The rows are grouped in 3 different ways at once. Each group adds its own fixed numbers to the row, and there is some noise. The rows also spread widely along 10 directions, which tell nothing about the answers.
Some rows, each with its group in each grouping after it:
[ 20 -23  -4   0  -5  11  23  26  27  -1  -7  23  12  -2 -40 -17  13   9
 -31   9 -13  12  10   9   3] => sezo Nopot j_170
[-13  -8   0 -41  -9  -2  10  15 -21  -4   9  -5  23  16  13  -4  15   7
  -3 -12 -29  -9  24 -15  31] => futuv zama j_170
[  1  23   8 -21  30 -16   5  -1  -3   8  31  -8 -10  -6  22   8   0 -24
   1  13 -30  14 -12 -24  22] => kes vuvel j_859
[  2  11   9   7  -3  -9  -1  15  -6 -10  18   0 -18   9  37 -21  10 -14
  -3  10  -6  28  15   5   7] => kes Nopot j_859
[-14  10  -6  12 -25  -1 -15  37 -11 -27  19 -27  14  34  15  -9  45   4
 -15 -16 -12  24  11   2   9] => sezo zama j_785
[ 25   4  10  -6  22 -14   2  20  18  24  22  16 -21  -8 -18 -11   7 -25
 -10  26  -4  -6   4  -4  17] => zon vuvel j_45
[ -1  -5 -20   4   3  19  26  -5 -14  -1 -34   0   1  -2  -5   1 -26  21
  -5  22 -17  31  27  -3  24] => gabu Gased j_45
[ -2  15  -4   9   7  15 -21  -7 -23  18   0 -24 -17  -4  -9  -2 -29   0
   1  11  11  17  -5 -20  27] => gabu Gased j_785
[ -2  -1  -9   7  12  24  44  -1   4   4 -16  12 -11 -18  -1  -1  16   0
   9  25  -7 -14 -15  15  21] => zon vuvel j_859
[  2   7  17  -9  23  11  17  -7  12  15  15  12 -16 -19   4 -18 -14 -15
  -1   2  13  17 -19  -3   2] => futuv Nopot j_45
[  7   6   1  11 -10   1   2  21   3  16  16   5 -25   4 -15 -25  29 -16
  -3  14  14 -14  14  21  27] => zon zama j_785
[  3  -4  16 -22  16  -8  -7  -5 -34   7   6 -12  -3  -6  36  -5 -26  -4
   6  10 -20  13   3 -33  35] => futuv Gased j_785
[-16  21 -26  -3  12  26  21   6  19  31  10   8  12  27 -48  22  -5  -4
  -5   6  -9  11   8   3 -16] => kes Nopot j_785
[ -5 -15  10 -16  -5  18  23  15   0  -4   8  25   9  13  20 -19  -3   0
   9  -9   3  -2  18   7 -13] => sezo Nopot j_859
[-14  10  -3 -10   6  29  27  13  22  13  17  22  15  22 -16  11   3  -5
   3  -1 -10   2   1   4 -30] => kes Gased j_859
[  2   4   6  -5 -18  -9  -6  26  -3  -9  18  -4   1  23   9 -15  25  -4
 -15   3 -18  22  32   2  14] => kes Gased j_785
[  9   7  10  -3  11   2  28  -2  16   6   9   8 -24 -27  -3 -28  18 -19
 -10   8   5   6   0  15  31] => gabu Nopot j_785
[-15 -15  11  -6 -16  24   6   1 -27 -13  -8  -7   3   1  37 -16  -9  12
   9 -16  14   8   6  -4  14] => zon Nopot j_785
[  7  -1   6   8   3 -16  -1  33   1 -12  15   3   5  26  21 -12  29  -7
  -9  19 -24  19  22   4  -4] => futuv vuvel j_785
[-12  -6   8 -12 -17   7  36   9   1 -19  -3  13   5   7  22 -27  27   7
  -8  -5 -12  24  26  19  13] => futuv Gased j_859
[ -7  14  -1  -9   8   6  22  12   9  21  16  21 -13  11  -4 -19  13 -21
   8  10   8  -8  22  22   2] => futuv Nopot j_45
[ -5  -4   1  13 -10   9  -5  34   3 -18   6   0  18  30  11   5  14   9
 -11   0 -19  27   7 -10 -22] => zon Gased j_170
[ -1  17  16 -23   6  -4  -9  12  -9  23  39   6 -17   8  16 -11   1 -28
  16   6  -1 -22   8  -7  12] => kes Gased j_859
[-14  -3   7 -25 -10   8 -14   9 -29  -9   4 -21  14  14  23  -9   0  11
   1 -14  -1   5  10 -18  21] => futuv vuvel j_45
[-21  11   1   4   1   9  22  11  -6 -18  12  -2   5  18  43  -5  13  -3
   9 -12 -12  32   6   5  -9] => sezo Nopot j_785
[-14   9  17  -3  -8  19  18  -2  -3  -8   9   1 -22 -11  33 -25  15  -8
  11 -12  24  10  -7  19  13] => zon vuvel j_45
[  9 -18   9  -1   3  25  18   5   3   5  -6  20  -2  -9  -5 -21 -20   6
  -4   3  12  10  -3   2  -3] => sezo Nopot j_859
[ 17  -8   3   6  10  -1  -3  17  -6   1  -4  -2  -6  -7   3 -13   6  -2
 -11  23  -9   1  -2 -10  19] => futuv Nopot j_45
[-13  27 -14  22  -8   7  -3   3 -24  10   9 -25 -32   8  13 -18  10 -11
  14  10  14  13   6  17  36] => sezo zama j_785

New rows, each followed by its group in each grouping:
[ -1  15  -3 -15   1  -1  -5   5  -1   8  19 -23  -2  -5 -24   0  16  -9
 -22  -2 -12   7  -6 -15  42] => kes Nopot j_785
[  1  17 -10  -4   9   0  16 -11   5  29   3  -5 -25 -12 -39  -6  -9 -11
 -17  17  -3  31   8  -2  47] => zon Gased j_785
[  1  18  -3 -11  27  -8  12  -1  -9  15  17  -9 -10  -6  14  11  -1 -21
   5  21 -32   0  -5 -18  32] => kes Nopot j_785
[  4  18  -5   1   5  -3 -12  28   8  17  29  -6  -8  11 -23  -5  23 -22
  -8   8  -4 -11  -5  -3  11] => sezo Nopot j_170
[ -8  -7 -12 -17   1  19  37   3  -5  -1 -10  11  16  10   4   6 -10  14
   2   2 -24  12  22   1   8] => kes zama j_45
[ -1   8  -1  -4  18  19  23 -10  -2  18  -3   9 -18 -20   0  -9 -14 -11
  12  13   5 -11  -6   3  19] => gabu Nopot j_170
[ 20 -12  11   0  15   7  10   8  16   7   6  14  -1 -10 -21 -13 -15  -2
 -21   7  -2  23   0 -10   4] => gabu zama j_785
[-10   5   6  -9  -4   9  16 -13 -12  -9  -8 -16 -12 -16  18 -22  -2   7
  -6  -3   1  37  -8   3  34] => futuv vuvel j_170
[ -5 -20  -5 -22  -4  12  18   0 -21 -16 -20 -16  22  -9   3   7   2  22
 -19  -6 -27  10   2 -26  46] => zon Nopot j_785
[ 11   8  -1  14   3   9   0  -2 -17   9  -7  -9 -30 -11  14 -18 -12  -5
   8  27   8  10   5  10  31] => kes vuvel j_45
[  2  16  -3   7  38   1  27   1  15  12  12   3  -9 -11  -1  16   2 -20
  -6  20 -25  19 -24 -15   7] => zon Nopot j_785
[ -7  12  12 -12   7  12 -11  14   1  -1  24 -17   7  -3  -2  -4  24  -9
  -9 -15   5 -11 -32 -19   8] => futuv Nopot j_45
[ 10 -27   6   4 -27  19   6  13 -19 -21 -20  -3  -5 -13  13 -38  12  18
 -10   0  12  -2   8  12  36] => sezo Nopot j_859
[ -5   1  -3 -10  -8   8  44  -2   1  -9  -8   1  -4 -11   8 -12  24   2
  -7   8 -27  14  13  15  39] => kes Gased j_785
[  6  -1  -5 -11  16  11  16  -1  -8  29  -6   4  -9  -7 -21  -8 -10  -5
   5  26  -4 -11   4   2  31] => futuv vuvel j_785
[ -7 -12   3  -7 -18  17  -2   9  -2  -7  -3  -7  15  12 -17  -5  -9  19
 -26 -15   0  41  14 -15   9] => zon Gased j_785
[ -9  -1  -5 -12   9   5  34  -7  -8  -5  -6   3   3  -2  19  -5 -15   4
  -4  -1 -22  44  16  -4  20] => sezo Nopot j_785
[-21   7 -10 -17   0  34  16 -14 -18   6  -5 -15   9  -3  -1   9 -17  11
   7 -10   0   0 -13 -14  19] => kes Nopot j_859
[ -6  16 -19   9   5  20   3  17   1  34  12   7  -9  25 -30  -3  -1 -15
  12  14  12 -13  14  14  -4] => sezo Nopot j_785
[  0   4  -5  10  -2   9  11  -3 -15   8  -9  -4 -22   0  10 -22 -14   1
   6  16   7  32  16  16  26] => sezo vuvel j_785
[ 18 -26  14   6   6  21  28  12  10  -2 -10  24  -5 -18   2 -17  -5   6
  -6  10   5   2  -7   5   2] => zon zama j_45
[ -4   0  -5 -20  14  21  30   1  14  28   3  28   0   3 -27   1 -17  -6
   0   4   4  -2  14   1  -1] => zon Nopot j_45
[ -2  -3  -6 -22 -14  -3  -5  31  -1   0  14  -4  19  24 -25  -9  29   4
 -23  -7 -13  -3  27  -6  21] => futuv zama j_45
[-10   8 -13  11 -11   3 -10  19 -28   3  10  -4  -8  35  21 -12 -12   1
  13   8   3  23  34   3   2] => sezo zama j_859
[ 6 -4  2 10 -1 24 16  8 -1  7 -7 10 -8 -4  5 -7 -5  1 10 20 -6 -5 -5 10
  3] => kes Gased j_170
[ 16 -14  15 -18 -15  -9  -6  30   5  -2  20   9   3  11  -5 -27  20  -7
 -22   0  -9   0  32   1  18] => kes Nopot j_785
[  6   2  -1  -5   4   3  41  11  35  -2   2  11  -2 -20 -33 -20  47  -6
 -33   7 -16  13 -12  18  26] => futuv Nopot j_170
[ 17 -30  10   9  -3  20  24  26  14  -7 -14  36   7   7   1 -14  -4  11
  -7  15  -6  11  21   9 -21] => zon Gased j_45
[  1  -3  20 -12  -9  12   3  -4 -14 -18   2 -24  -4 -28  27 -17  11   5
  -6  -9  -4   8 -31 -10  40] => kes vuvel j_170
[-18  24  -6   3  13  -3 -11   4 -33  -1  16 -28  -8  12  44  17  -8  -8
  17   5 -19  16 -12 -28  19] => zon zama j_170
[-18   2  20 -21  -4  31  19   2  18  13  31  16   5   8  -9 -18  -3  -8
   4 -37  25  10 -12   8 -18] => sezo zama j_785
[ -5  13 -10  11  22  36  -7   5  -5  34   7  -6   1  12 -22  23 -25  -5
  20  19   7 -19 -26 -11 -15] => kes vuvel j_785
[-18  22 -15   3  -8  17  -3 -11 -22  12   2 -22 -15  10   3  -1 -25   4
   6   0   6  35   4  -2  24] => kes zama j_170
[ 16 -18  14  -7   5  -6  19   8   3  -7  -1   7  -6 -18   7 -19   8  -3
 -22   9 -15  19   7  -6  33] => zon Nopot j_785
[-18  36 -15   9   1  11   6   6   2  28  27  -1 -31  15 -18  -7  19 -25
  11   8  22  -8   3  18  15] => zon zama j_859
[  2  -4  -8   6  -6  19  14  24   0   0  -1  -2   3   0 -13 -12  39  -2
  -1   7  -2 -32  -7  14  21] => sezo Nopot j_785
[  2   3  -2   4   3  -1 -25  24 -26  -2  12 -12   1  22  26  -4 -14  -3
   4   6  -4  11  15 -21   2] => sezo Nopot j_45
[ 11  -1  11 -20   6  -6  14  10  10  10  18   7 -10 -17 -14 -13  16 -13
 -17   2 -12  -5  -6  -8  36] => zon zama j_170
[  6   2   6   3   6  19   4  27  26  -4  18   0  10  -6 -23  -6  32  -7
 -19  -8   2  -7 -33  -5  -7] => sezo Nopot j_45
[ 15   3  -7   2   0   3  17  19   5  23   7  17 -23  -2 -22 -27  15 -16
   1  22   5 -20  21  24  29] => sezo zama j_45
[  2  -7  15  14 -10   5 -14  20  -9 -26   1  -9   4  15  30 -23   1  13
 -14  -1   6  50   7  -2 -11] => futuv vuvel j_45
[  4 -23  17   0 -31  18 -13  22 -19 -20  -4  -4   5   7  23 -29   0  17
  -5 -12   9  14  11   1   9] => sezo Gased j_170
[ -2 -11   8 -16   4  32   2   0  -2  -4  -3 -11  19  -9 -12   2 -20  17
 -13 -20   6  20 -29 -25   4] => sezo vuvel j_45
[-12  -2  16 -34  -6  -1  16   5  -4  -6  16  -1   9   4  17 -21  19  -2
  -6 -17  -8  14  14   1  23] => futuv vuvel j_785
[  3  -1   8  -9  21   6  10  -6 -12   8  -3   2  -1  -6  15  -1 -33   3
  -2  13 -15  34   0 -23  10] => futuv Gased j_45
[ -4   5   1 -18  22  28  37 -16   8  20   6  11  -2 -20 -13   8 -19  -4
   5   2  -7  -3 -27  -9  13] => kes zama j_859
[-16  18 -12   0  -7   6  25   5  -1   9   5  12 -15  22   9 -15  -5  -7
  10   7  -6  40  36  23   5] => sezo Gased j_170
[ -9  -7  -7 -17 -14   6   9  19  -8 -11   4   2  18  26   3  -8  -1  13
 -11 -15 -12  29  34  -4   7] => sezo zama j_45
[ -3   7  12   5  13  17   6   9   5  -2  11   4   1   0  17  -1  -5  -4
   6   0  -5  12 -15 -10 -16] => gabu Gased j_170
[  7  -7   0  18  -8  22  10   7 -10  -2 -16  -1 -17 -13   1 -16   8   7
   0  19   8  -5  -7   8  25] => zon Gased j_859
[-25  17   0 -19   8  19   2 -13 -25   3   2 -23   3   2  21   3 -15   4
  12 -10   3  17 -11 -17  20] => futuv vuvel j_45
[ -1 -10  -9 -10  -4   9 -18  19 -27  -9 -12 -22  24  18   1   4   0  22
 -11   6 -17   5  10 -25  20] => futuv vuvel j_45
[ 12   1 -10  -8  -3  -8  -6  28  -1   0  11 -12  10  10 -21   5  24   0
 -23  13 -34  -5   5 -15  32] => kes zama j_170
[  5 -12  19  -1 -12   5  12  34   9 -14  20  20  -2   8  20 -25  40  -8
  -3  -4   3 -17   7  14  -3] => zon zama j_859
[ -3  16   5  -5  13 -10  22   9  10   3  25  14 -14   6  20 -16   8 -23
  -1   6 -12  31  12   5   4] => sezo Nopot j_859
[  5   8  29 -29  -1   8  12   1  20   9  31   2 -14 -30  -9 -23  22 -20
 -12 -15   1  -8 -28  -1  31] => kes Gased j_170
[  1  17 -29  19   9   2  19   0  -9   8 -13 -15 -15   1  -8   6   5  -2
  -5  35 -25  22  11   6  36] => kes Nopot j_785
[ 11   6   1   9   9  -8 -21  17 -11   1  12 -26  -9  -6  -5   1  14 -10
 -19  13 -11   4 -17 -27  35] => zon Nopot j_785
[ 15 -17  -2  26  -4   4  19  24   5 -32 -16   1  11   6  18  -7  20  14
 -24  19 -32  38   8   5  -1] => kes Nopot j_785
[  6  16 -18 -10  24   9   8   6   4  37   8  -1   1   1 -41  26  -7 -11
   0  31 -34 -20 -11 -19  21] => kes Gased j_170
[ -8   7   4 -10   6  11  18  -8  -4   8   5   8  -6   4  18  -1 -30  -2
   7   4 -15  40  10  -6   0] => kes Gased j_170
[-15   8  -2 -13  -1  31  10   1 -12  13   7  -2   4   7   2   8  -6   1
  16   0  -2 -18  -7  -7   5] => kes Gased j_859
[ -7 -12  -3   5 -12  20  -3  14  -3 -27  -7 -16  24   8  -6   5   7  25
 -30 -15  -7  36 -12 -23   1] => zon Nopot j_859
[  8 -19  16   4  -7  34   9   7   8  -5  -5  -3   8 -20 -20 -17   3  14
 -18 -10  11   9 -31  -5   9] => sezo Gased j_785
[-22  35 -10 -25   9 -16  10   2 -12  11  29 -10 -11  18  21   0   7 -21
  11  -3 -22  14  29  -6  30] => gabu zama j_170
[ 18 -25  11   0 -12   8 -32  30 -19 -20   1 -17  21   5   7  -3   4  17
 -22   3 -12  -8  -7 -33  11] => kes Nopot j_859
[ -2  13 -10  22  18  16  -6  -4 -11   0  -4 -26   0  -1   2  19 -23   7
  -9  13 -14  42 -28 -26   5] => kes Nopot j_785
[ -6  -2  -5   0   1  41  10   3  -4  23 -11   6   2   2 -27  -4 -11   8
   8   8  18 -17  -8   3   0] => futuv Gased j_45
[ -8  14  -3  11   4  12 -12  -2 -24  -4   2 -32  -1   3  16  13 -14   6
  -3   6 -16  33 -17 -25  17] => kes Gased j_785
[ -7  20   9 -20   0   3  10  16  24  22  41  11  -4  14 -24  -8  24 -25
  -7  -6  -3  -1   9   9   2] => kes Gased j_785
